The rows come from 4 hidden closed curves, with some noise, and rows from the same curve form a group. Each curve winds through 6 dimensions. The rows are also pushed far along 4 directions, which tell nothing about the answers.
Some rows, each with its group after it:
|  -41 |  -65 |  -55 |  152 | -100 | -167 |   59 |  353 |   35 | -335 | -138 |  -82 | -119 | -147 | -134 |  105 | -112 |  256 |	fiv
|   23 |  214 |   89 |  -80 |  194 |  178 |   56 |   80 |  -74 |  -18 | -113 |  127 |    0 | -221 |    9 | -104 |   -6 |  -69 |	dumel
|  261 |  -14 | -131 | -396 | -270 |   67 |  114 |    2 |  -18 |   60 | -207 |  190 | -164 |  143 |  305 |   34 | -156 |  226 |	dumel
|   73 |  -86 | -165 |   85 | -167 |  148 |  -10 |  113 |  -31 | -208 | -148 | -154 | -173 |   -4 |   86 |   -5 |   18 |   65 |	galav
|   50 |   15 |  158 |  130 |  -85 |  180 |  164 |  -76 | -135 | -235 |  -59 |    6 |  129 | -279 |  -61 | -115 |   51 |   78 |	dumel
| -306 | -325 |   22 |  340 | -157 | -363 | -498 |   36 |  -63 | -208 |  185 |  -85 |  155 |  132 | -571 |  -59 |  102 | -396 |	fiv
|  -43 |  120 |  208 |  -72 | -237 |  479 |   36 |  548 |  -88 | -465 | -534 |  102 | -250 | -514 | -309 |  163 | -336 |  170 |	dufus
| -250 |  376 |  163 |   93 |  326 |  455 |  247 |  126 | -211 | -102 | -266 |  171 |   41 | -611 |  -56 |   45 |  -70 |   64 |	galav
|  -26 |  500 |  123 |  133 |  179 | -187 |  432 | -473 | -325 | -108 |  350 |  280 |  606 |  -44 |   32 | -409 |  515 |   72 |	galav
|  157 |  -76 |  -78 |  101 |  -43 |    2 |   34 | -128 |   52 |   27 |   92 | -177 |   33 |  183 |  179 |   26 |  212 |   79 |	dufus
|  -58 |  520 |  209 |   58 |  380 |  262 |  315 | -221 | -213 |  209 |   36 |  249 |  317 | -325 |  161 |  -77 |  215 |  -49 |	galav
| -204 |  124 |  -18 |  138 |  237 |   49 |   -4 |   90 |  -40 |  -18 |   -3 |  -31 |  -15 | -104 |  -69 |  132 |   78 |   17 |	dufus
|   92 |  250 |  -33 |   -7 |  -38 |   42 |  227 |   87 |   10 | -234 |    9 |  -82 |   18 |   -7 |   18 | -168 |   76 |  103 |	dufus
| -161 |  233 |   15 |   99 |   64 |  -48 |  234 |   49 |  -85 |  -92 |   14 |  105 |  -48 | -177 |  -19 |  -75 |  -51 |  166 |	dumel
|  389 |  230 | -141 | -345 |   41 |  254 |   71 |  113 |  158 |  396 | -206 |  136 | -344 |  215 |  599 |   76 |  -37 |  160 |	dumel
|  390 |  278 | -218 | -481 | -239 |  140 |  396 |  -20 |  -58 |  113 | -255 |  253 | -211 |  216 |  634 |   91 |  -43 |  479 |	dumel
|  366 |   60 |  -55 | -102 | -233 |  -24 |   95 |  195 |  -12 |   20 | -241 |   13 | -296 |  -51 |  348 |   33 | -174 |   62 |	galav
|   99 | -205 |   66 |  -57 | -524 |  -49 |  -63 |  476 |  -40 | -419 | -386 |  -59 | -467 | -139 | -207 |  339 | -373 |  248 |	dumel
|  194 |  -60 | -128 | -166 | -127 |  162 |   21 |   66 |  -52 |   -2 | -210 | -200 | -163 |  -49 |  222 |  131 | -173 | -147 |	dumel
| -381 |  372 |   99 |  141 |  573 |  364 | -242 | -204 | -314 |  244 |   15 |  387 |  408 | -233 | -153 | -179 |  368 | -480 |	galav
| -135 |  -68 |  -21 |   70 | -118 |  -78 |  -45 |  203 |   48 |  -75 |  -81 |  -64 | -277 |  -51 | -113 |  127 | -239 |   67 |	dumel
|  139 | -206 | -263 |  -68 |  -59 |  -96 | -274 |  295 |  310 |  151 |  -62 | -230 | -338 |  401 |  164 |  238 |  -61 |   35 |	fiv
|  -11 |  158 | -100 |   82 |   99 |   34 |   47 |   78 |   12 |   42 |  -14 | -104 |  -73 |  -13 |  115 |  -12 |   11 |  -79 |	dufus
|   33 | -364 | -162 |  148 | -168 | -632 |  106 | -313 |  172 | -113 |  495 | -345 |  140 |  379 |  -62 | -207 |   66 |   76 |	dufus
|  188 |  -54 |   71 |  -19 |  -64 |   66 | -241 |  127 |   71 |   46 |  -79 |  -36 | -134 |  129 |    1 |   64 |   92 | -128 |	galav
| -182 |  242 |   31 |  -43 |  222 |  257 |  211 |   71 |  -81 |   -8 | -143 |   99 |  -40 | -327 |   15 |   20 | -144 |   89 |	dumel
|  100 | -342 |  -19 |  -40 | -269 |   81 | -446 |  225 |  205 |   20 | -115 | -142 | -237 |  319 | -138 |  267 |   -5 |  -62 |	fiv
|  267 |   91 | -268 |   -7 | -121 | -644 |  223 | -292 |    7 |   74 |  391 |  -96 |   94 |  399 |  348 | -421 |  125 |  -89 |	galav
|  -84 |  250 |  -36 |    2 |   70 | -412 |  289 | -294 | -204 | -252 |  323 |  244 |  431 |  121 | -115 | -414 |  332 |  161 |	dufus
| -286 |  128 |  -58 |  211 |   42 | -308 |  155 |   40 | -153 | -220 |   98 |   -7 |   49 | -131 | -184 |  -13 |  -18 |   67 |	dufus
| -261 | -273 | -266 |  -19 |  -13 | -245 | -499 |   61 |   96 |  147 |  111 |  -66 | -175 |  356 | -195 |   11 | -118 | -358 |	galav
| -371 | -117 | -214 |   29 |  244 |  -91 | -260 |   74 |  149 |  159 |  108 |  -74 |  -18 |  155 | -176 |   64 |  -90 | -150 |	fiv
|  -46 |  -79 | -305 |   74 |   40 | -385 |   18 |   35 |  164 |    0 |  201 | -181 |   -2 |  299 |   96 |  -61 |   37 |   93 |	fiv
|  379 | -376 |   77 | -159 | -315 | -140 | -195 |  374 |  199 |  -50 | -263 |  -76 | -451 |   57 |   53 |  287 | -266 |  195 |	dufus
|    6 |  214 | -258 | -200 |  308 |  399 |  210 | -413 |  -68 |  389 |   53 |   -2 |  232 |   84 |  493 | -112 |  154 | -137 |	dumel
|   61 |  168 |   40 |  -27 | -259 | -185 |  241 |   -1 |  -66 |  -59 |   21 |    2 |  -76 |  -15 |   48 |   16 | -151 |   64 |	fiv
| -414 | -147 |  -20 |  220 |   29 | -405 |  -42 | -169 |   -9 | -194 |  373 | -138 |  207 |   58 | -463 | -185 |   -9 | -150 |	galav
|   14 |  -55 |  -11 |  220 | -127 | -194 |   86 |  -52 |  -46 | -321 |  144 |  -81 |  232 |   58 | -151 | -122 |  256 |  151 |	fiv
|   89 |  178 |  115 | -181 |  -95 |  444 |  242 |  148 |  -59 | -130 | -336 |  200 |  -43 | -211 |   95 |  211 |  -13 |  429 |	fiv
|    3 |   98 |   12 |   -3 |    7 | -153 |  377 | -157 |   44 |  -91 |  198 | -106 |  102 |  -19 |   36 | -145 |  -33 |  208 |	galav
| -120 |  308 |   41 |   13 |  347 |   17 |  289 |  -83 | -235 |   61 |  -48 |  299 |  166 | -320 |  159 |   -5 |   90 |  192 |	dufus
| -343 | -136 | -176 |  -31 |  339 |  319 | -640 | -147 |   74 |  504 |   70 |  102 |  149 |  366 |  -90 |   93 |  235 | -502 |	fiv
|   33 | -269 |   20 |  -53 | -100 |  -81 |   32 |   -4 |  122 |  -64 |   19 |  -91 |  -44 |  -29 |  -54 |   -1 | -198 |  129 |	dufus
|  390 |  108 |  -26 | -274 |   10 |  336 |  -90 |   99 |  125 |  333 | -214 |   71 | -235 |  176 |  432 |  146 |   55 |   13 |	galav
|   80 | -104 |  -15 |  -24 |  -30 |  184 | -164 |   56 |  149 |   33 |  -22 | -111 |  -38 |  204 |   -7 |  114 |  141 |   33 |	fiv
|  -15 |  -61 |   59 | -134 |   30 |  130 | -278 |  378 |   78 |   -1 | -277 |  145 | -198 |  -93 | -145 |  160 | -184 |  -33 |	fiv
|  -98 | -127 |  -16 |   -7 |  -70 |  -86 | -162 |  -45 |  -30 | -192 |  103 |  -60 |   74 |  158 | -268 |  -76 |  121 | -103 |	dumel
|  307 | -403 |   40 | -133 | -263 | -193 | -277 |  299 |  204 |    7 | -172 |  -89 | -385 |  140 |   22 |  237 | -226 |   94 |	dufus

New rows, each followed by its group:
|  125 |  -50 | -124 |  -22 | -186 |  112 |  -76 |    4 |   52 |  -28 |  -25 |  -90 |  -57 |  271 |   99 |   67 |  169 |   73 |	dufus
|  -66 | -150 |  -79 |  -81 | -142 | -148 |   39 |    8 |  141 |  -19 |   74 | -128 | -138 |  157 |  -42 |   83 | -188 |  112 |	galav
|    3 | -452 | -197 |   22 | -299 | -468 | -249 |  -89 |  245 |  -43 |  306 | -262 |    1 |  546 | -159 |  -48 |    7 |  -44 |	fiv
|  300 | -182 | -296 | -365 | -389 | -489 |  281 | -190 |  122 | -119 |  222 | -200 |  -62 |  463 |  225 | -172 | -153 |  198 |	dumel
| -144 |  173 | -176 | -114 |  204 | -172 |  170 | -152 |  -87 |  182 |   84 |  212 |   84 |   59 |  197 |  -11 |   22 |  144 |	dufus
|  152 |  -83 |   96 |   42 | -124 | -270 |  -24 |  150 |   54 | -297 |   74 | -174 |  -87 |   -9 | -213 | -153 |  -55 |  -79 |	dumel
|  318 | -149 |  -90 | -171 | -330 |  234 |   41 |   40 |  102 |  -14 | -184 |  -84 | -224 |  201 |  281 |  172 |   -8 |  280 |	galav
| -166 | -330 |  185 |  377 |  -54 | -225 | -171 |   73 |   91 | -365 |  199 | -299 |  157 | -169 | -556 | -133 |  -11 | -185 |	fiv
|  249 |   37 |  -20 |  -72 |   27 |    0 |  443 | -223 |   67 |   -7 |  108 |  -75 |  112 |   14 |  339 |  -63 |  106 |  408 |	dufus
|  118 |   17 |  -38 |   28 | -171 |  -37 |  -63 |   86 | -160 |  -57 | -160 |   10 | -104 |  -77 |   81 |   11 |  -56 | -172 |	dumel
|  -68 |  149 |   86 |  -10 |  130 |  243 |  209 |  -88 |    6 |  -66 |   32 |   29 |  208 | -114 |  -32 |  -53 |  113 |  169 |	fiv
|   -2 | -329 |  -47 | -173 |  -25 |  553 | -602 |  381 |   39 |  226 | -524 | -166 | -421 | -150 |  -10 |  453 | -376 | -525 |	dumel
| -256 |   99 |   -3 |  123 |  103 |  -17 | -115 |  107 |   56 |   48 |   76 | -153 |  -94 |   43 | -195 |  128 |  -40 | -191 |	fiv
|  110 |  156 |   68 |   84 | -156 |   68 |  -12 |  264 |   12 |  -14 | -156 | -149 | -278 |  -42 |   47 |  247 |  -74 |  -57 |	fiv
| -124 | -115 |  189 |  300 |  126 |  -68 | -285 |   77 |  -33 | -149 |   85 |  -75 |  183 | -226 | -403 | -174 |   67 | -381 |	fiv
|   41 |  394 |  -56 |  -50 |  305 |  215 |  321 | -318 |  -59 |  124 |  164 |  119 |  384 |   67 |  272 | -220 |  396 |  117 |	fiv
|  100 |   54 |  -84 | -213 | -107 |  -45 |    6 |   17 |  -68 |   18 |  -99 |  243 |  -14 |  109 |  124 |  -39 |    1 |  103 |	dufus
|   70 | -129 |   79 |  -26 | -110 |  -26 | -264 |  121 |  -44 |   80 | -156 |  116 | -114 |  -83 |  -61 |    2 | -161 | -256 |	galav
|  298 | -252 | -210 | -271 | -299 | -285 |   36 |  206 |  268 |  108 |  -87 | -153 | -475 |  366 |  326 |  302 | -281 |  361 |	dufus
| -396 |   82 | -202 |   47 |  349 | -428 |  -21 | -358 | -137 |  191 |  379 |  205 |  347 |  181 |  -80 | -259 |  169 | -157 |	dufus
|  130 | -157 |  -46 |  -65 |   61 |   46 | -443 |   23 |  184 |  315 |   57 |  -90 | -116 |  345 |   47 |   40 |  104 | -358 |	galav
|  246 |  220 |   88 |  101 |   41 |  -94 |  344 | -103 |  -52 | -161 |  119 |  -15 |  252 | -131 |  137 | -291 |  194 |  122 |	fiv
|  -56 |  190 |   33 |   69 |  187 |   96 |  209 | -413 | -178 |   -1 |  212 |  185 |  428 |  -59 |   45 | -387 |  307 |  -15 |	dumel
| -380 |  134 |   28 |   26 |  542 |  431 | -242 |  -43 |  -84 |  223 |  -65 |  167 |  158 | -289 | -152 | -114 |   21 | -393 |	galav
|  143 |   38 |  216 |  153 |  -97 | -367 |  575 | -149 |  -70 | -574 |  250 |  -92 |  307 | -267 | -172 | -339 |   94 |  426 |	dufus
|  255 | -508 | -336 | -181 | -295 | -239 | -204 |  -70 |  459 |  207 |  221 | -362 | -189 |  732 |  224 |   84 |  -36 |  102 |	fiv
|   45 |  303 |  -81 |  -80 |  169 |   55 |   11 |  -42 | -159 |  132 |  -55 |  180 |   41 |   -8 |  195 | -124 |  134 | -174 |	dumel
|  324 |  -17 |    2 | -180 | -165 |  109 |  147 | -152 |   52 |    6 |    0 |   74 |   24 |  153 |  243 | -143 |  101 |  231 |	dumel
|  -40 |  -87 | -194 | -136 | -125 |  -80 |  -82 |  159 |   57 |  -63 |  -83 |  -15 | -252 |  156 |    5 |   49 | -172 |   69 |	galav
|   -3 | -150 |  -21 | -145 |  157 |  581 | -682 |  211 |  103 |  454 | -345 |   99 | -279 |  139 |   64 |  330 |    6 | -409 |	galav
|  264 |   16 |    1 | -157 | -151 |   42 |   43 |  180 |  -66 | -160 | -213 |  -97 | -166 | -111 |  101 |   36 | -139 |  -67 |	dumel
|   32 | -151 |   55 |   18 |  -38 |  -36 | -311 |  108 |  -53 |    0 | -110 |  125 |  -19 |  -23 | -123 |    6 |    7 | -198 |	dufus
|  243 |  198 | -123 | -430 |    5 |  281 |   13 |    7 |  -33 |  467 | -304 |  360 | -185 |   77 |  550 |  116 | -139 |   37 |	galav
| -110 |   75 |   30 |  -69 |  154 |  169 |    5 |  -29 |   29 |  -84 |   40 |   44 |  164 |  -60 | -160 | -212 |   23 |  -73 |	dufus
|  -48 |    2 |   -8 |  -29 |  -72 | -369 |  122 |   -3 | -104 | -187 |   72 |  161 |   69 |   -4 | -106 |  -88 |  -23 |  190 |	dufus
| -116 | -140 |  384 |  136 |  -16 |  214 | -284 |  465 | -201 | -305 | -466 |  244 | -157 | -627 | -440 |  272 | -211 |   -9 |	dufus
| -111 |  284 |  262 |  232 |  167 |  263 |  -69 |  181 | -220 |  -91 | -194 |  120 |   33 | -393 | -179 |  103 |  134 | -170 |	galav
|    7 | -112 |  180 |  -55 |  -81 |  223 |  -58 |  258 |   94 | -298 | -166 |  -56 |  -66 | -216 | -299 |  -18 | -157 |   66 |	dufus
|  160 | -140 |  -61 |  -78 | -143 |  391 |  -51 |  124 |  -24 |  -95 | -314 |   -5 | -181 | -131 |  145 |   28 |  -95 |   82 |	galav
|  -84 |   12 |   70 |  141 |   76 | -112 | -202 |  139 |   54 |  -20 |   63 |   10 | -108 |    8 | -194 |  -98 |   18 | -150 |	dumel
| -255 |  172 | -127 |   37 |  196 |    5 |  122 |   14 |   30 |   85 |   61 |  -55 |   13 |  -18 |   25 |   64 |  -52 |   17 |	fiv
| -339 | -135 |  141 |  216 |   50 | -253 |  -69 |  -47 |  -86 | -370 |  193 |   -1 |  294 | -265 | -580 | -324 |  -83 | -208 |	dufus
| -155 | -190 |  179 |  301 |   44 | -125 | -100 |   40 |   37 | -266 |  149 | -181 |  200 | -228 | -425 | -158 |  -12 | -196 |	fiv
|  130 |  219 |   52 | -186 |  214 |  385 |  208 |  -58 |   88 |  348 | -114 |   46 |  -58 | -109 |  359 |  118 |  -76 |   85 |	galav
| -210 |  225 |  -78 |  -65 |  360 |  285 | -115 | -128 | -286 |  170 | -114 |  158 |  219 | -228 |   37 | -102 |   50 | -478 |	dumel
| -136 |  -14 |    2 |  107 |  150 |  -61 | -271 |   92 |  106 |  137 |   86 |    3 | -127 |   79 | -128 |  -71 |    2 | -204 |	dumel
|   96 | -196 | -330 |  -98 |   -8 | -471 |  -78 |    5 |  223 |   97 |  202 |  -81 |    2 |  397 |  161 | -156 |  -36 |   52 |	fiv
|  220 |   25 |   41 |  -53 |  -22 |  -84 |  190 |   16 |   62 |  -40 |    6 |   -5 |   63 | -106 |  127 | -172 |  -82 |   90 |	fiv
|  185 |  272 | -178 | -277 |  196 |  347 |  286 |  -22 |  125 |  353 | -137 |  -18 | -186 |   37 |  573 |   81 |  -90 |  193 |	galav
| -133 | -113 |  -36 |  259 | -134 |   18 |  -35 |  -14 |  -93 | -246 |   32 | -180 |   17 |  -50 | -164 |   -3 |   74 |  -34 |	galav
|  -25 |  531 |  -21 |   43 |  264 |   65 |  324 | -404 | -225 |  240 |  194 |  228 |  384 |   59 |  302 | -148 |  431 |    1 |	galav
| -116 |  -40 | -122 |  -56 |  196 |  -45 | -100 |  -58 |  180 |  204 |  167 | -128 |  -84 |  167 |   10 |  -96 |  -84 | -155 |	dumel
|  330 |   24 |  -69 |  -81 | -316 |  -10 |   76 |  127 |  -94 |  -56 | -233 |  -34 | -231 |  -20 |  289 |   78 | -122 |   23 |	dumel
|  136 |   29 |   72 |  157 | -281 |   74 |  137 |  128 | -175 | -274 | -214 |  -68 | -119 | -255 |   27 |   80 |  -58 |   79 |	dumel
| -143 |  -94 |    2 | -149 |  189 |  327 |  -89 |  -13 |   39 |  193 | -159 |  143 |   14 | -183 |   20 |   36 | -199 |  -51 |	dufus
|  257 |  181 | -129 | -196 |   -4 |  480 |  233 |  -53 |   26 |  184 | -216 |  -44 | -152 |   66 |  503 |  166 |   72 |  228 |	dumel
|  287 |   89 |   57 |  214 | -388 | -391 |  613 |  -87 | -149 | -549 |  129 | -143 |  117 |  -94 |   84 | -142 |  156 |  520 |	dufus
|   61 |   31 |  139 |  -88 |  177 |  410 | -135 |   95 |  143 |  378 | -180 |  -25 | -168 | -129 |  153 |  259 | -132 | -148 |	galav
| -345 |  305 | -258 |   95 |  508 |  103 | -117 | -149 |  -47 |  377 |  145 |   90 |  207 |  142 |  139 |  -40 |  265 | -277 |	fiv
| -349 |   76 |   23 |  172 |  132 |   47 |  -72 |  132 |  -13 |   12 |  -13 |  -93 |  -66 | -165 | -225 |  153 | -144 | -167 |	fiv
|   58 |   30 |  179 |   23 |   94 |  116 |  314 |  -61 |  -47 | -204 |  -27 |   37 |  160 | -335 |  -22 |  -87 |    3 |  289 |	dufus
|   48 |   97 |  -43 | -166 |  137 | -121 |  -55 |   17 |   56 |  115 |   47 |  163 |   83 |  108 |   32 | -160 |   21 |  -69 |	fiv
| -266 |    8 |  -78 |  137 |  -19 | -266 |   18 |   10 |  -39 |  -89 |  136 |  -33 |  -48 |   11 | -176 |  -70 | -102 |  -30 |	dumel
|  658 |  -99 |  -91 | -362 | -590 |   -6 |   50 |  503 |  188 |   17 | -477 |  -62 | -735 |  163 |  502 |  376 | -410 |  358 |	galav
